The rows are grouped in 2 ways, from coarse to fine. Each group lies inside one group of the grouping before and may be the whole of it. The rows also spread widely along 3 directions, which tell nothing about the answers.
Known rows, each followed by its group in each grouping:
[-25  55   7  -5  13  -2  -4 -16 -33 -15   0  -5   2]
k_995 k_386
[-16  27   0  10  -2  -8  -2   0 -16  -1 -12   8  19]
k_995 k_964
[ -7  -2  -5  15  12 -11  -8   5 -29  -8 -10   9  23]
k_995 k_357
[ 27  17  20  34 -44   5   9   7   7  17 -15   6   5]
k_628 k_609
[ -1  29  20 -13 -24  13  -4  17   7   0  -9  19 -17]
k_628 k_95
[-20   9  14  12   7 -13 -21  -6 -16   9   7  30 -16]
k_372 k_342
[  9 -16   0  16   8 -12  -3   1 -29  -4  13   0  15]
k_407 k_187
[-10  -3   7 -28  18   7 -23  21 -14  -5  -4  28 -20]
k_407 k_651
[-11 -20  13  30 -11 -12  -9   3 -12  10  -2  15  12]
k_372 k_999
[  2  10  21  38 -13 -15  -5  -2  -9  24 -20   3  41]
k_995 k_385
[-10  23  25  30  -3 -10 -10 -17  -7  27  11  24   3]
k_372 k_62
[  5  14  12  38 -10 -17  -1  -4 -12  18 -14  -2  43]
k_995 k_385
[-24  36   9  -6  13 -16 -22   0 -19 -10 -11   7  11]
k_995 k_385
[-12  17  -1  19   4 -24 -10  -8 -26 -12  -6   1  29]
k_995 k_385
[  7  10  36  -3  10   9 -20  13  -1  37  -7  12  -6]
k_407 k_187
[ 12  -6   9  13 -26   6  -5  24   3   4 -21  14   2]
k_628 k_609
[-17  42  12   7   8 -13 -15  -7 -16   1 -12   3  14]
k_995 k_385

New rows. What belongs after each?
[  7  28  27  30  -5   8  -2   3  -8  35 -21  10  19]
k_995 k_357
[ -8   0   0 -17 -17   4  -7  26  -1 -19  -4  18  -5]
k_628 k_95
[ -4  24  -4  35 -17 -12  14  -9 -26   0  -5  -1  35]
k_995 k_964
[-21  17  21  10  -4  -4 -16  -4  -8  10   0  21 -11]
k_372 k_999
[ -8  48  23  15  -2  -6 -12 -10  -9  20 -14   4  17]
k_995 k_385
[ 12  18   4  20   5  -9  -4 -16 -31  -2  17  -7   3]
k_407 k_187
[-19   7  18  14  -2  -4 -16   0 -11   9   0  20  -5]
k_372 k_999
[-25  -8  20   8   9  -7 -26   2  -1  20   0  39   2]
k_372 k_62
[ -2  20  19  27 -14   2   4   4  -6  28 -19   8  28]
k_995 k_964
[-25  21  -1  -3  12  -6  -6  -2 -29 -13  -7  -1  13]
k_995 k_386
[ -4   0  16 -11  17   0 -23  12 -14   9   4  12  -9]
k_407 k_187
[  3  16  -3  33   0  -8   5  -5 -28   2  -6   1  28]
k_995 k_357
[ -5   4  33  31  -9  -2 -14  -3   0  45  -4  31  -4]
k_372 k_342
[  6 -36 -14  15 -23 -11  -8  28 -12 -22 -12  14  14]
k_628 k_609
[ -7  34   8  28 -17  -5   6  -6 -16  11 -12   3  24]
k_995 k_964
[ -9   7  33  24  -1  -8 -18  -5   2  36  -1  33   8]
k_372 k_62
[-18 -11   9  16  -1 -10 -15   6 -10   8  -3  20   2]
k_372 k_999
[-18  27  30  -2  10  -5 -22   9  -1  24 -24  16  12]
k_995 k_385
[-14 -12  16  23   6 -10 -20   0  -4  26   0  34  14]
k_372 k_62
[  0  31  16  25   1   3  -2  -3 -20  18 -12   5  15]
k_995 k_357
[ 20 -25   8  32  -2  -9  -1   3 -21  13   6  -1  22]
k_407 k_187
[ 14  46  21  50 -19 -13  10 -20 -16  24  -8  -6  37]
k_995 k_385
[  5 -10   9   2   3   3 -11  16 -16   4  -6  19  -1]
k_407 k_651
[-22  12  31   2   0  -1 -24   9   1  22 -11  27 -14]
k_372 k_999
[-18  49   5   5   9 -18 -11 -13 -25  -6  -7   2  13]
k_995 k_385
[-11  17  -2  20  -9 -11   4  -3 -21   0  -8   9  26]
k_995 k_964
[-19  -8  24  13  -4  -2 -19  10  -1  21 -12  26  -1]
k_372 k_999
[-23   1  -7  22   4 -26  -8 -19 -34 -16  19  22  -3]
k_372 k_342
[  5   9   6   4 -32   2   8  14  -1  -9   2  12   3]
k_628 k_95
[  6   9  -3  10 -25  -6  -2  15 -11 -19  -8   8  -6]
k_628 k_609
[  6 -25   3   3   5  -2  -5  21 -15  -2  -3  16   6]
k_407 k_651
[-19  40   4   6   9 -16 -12  -9 -22  -7  -7   5  16]
k_995 k_385
[-12  29  20  24  -5  -7  -7 -22 -18  22  14  20 -17]
k_372 k_342
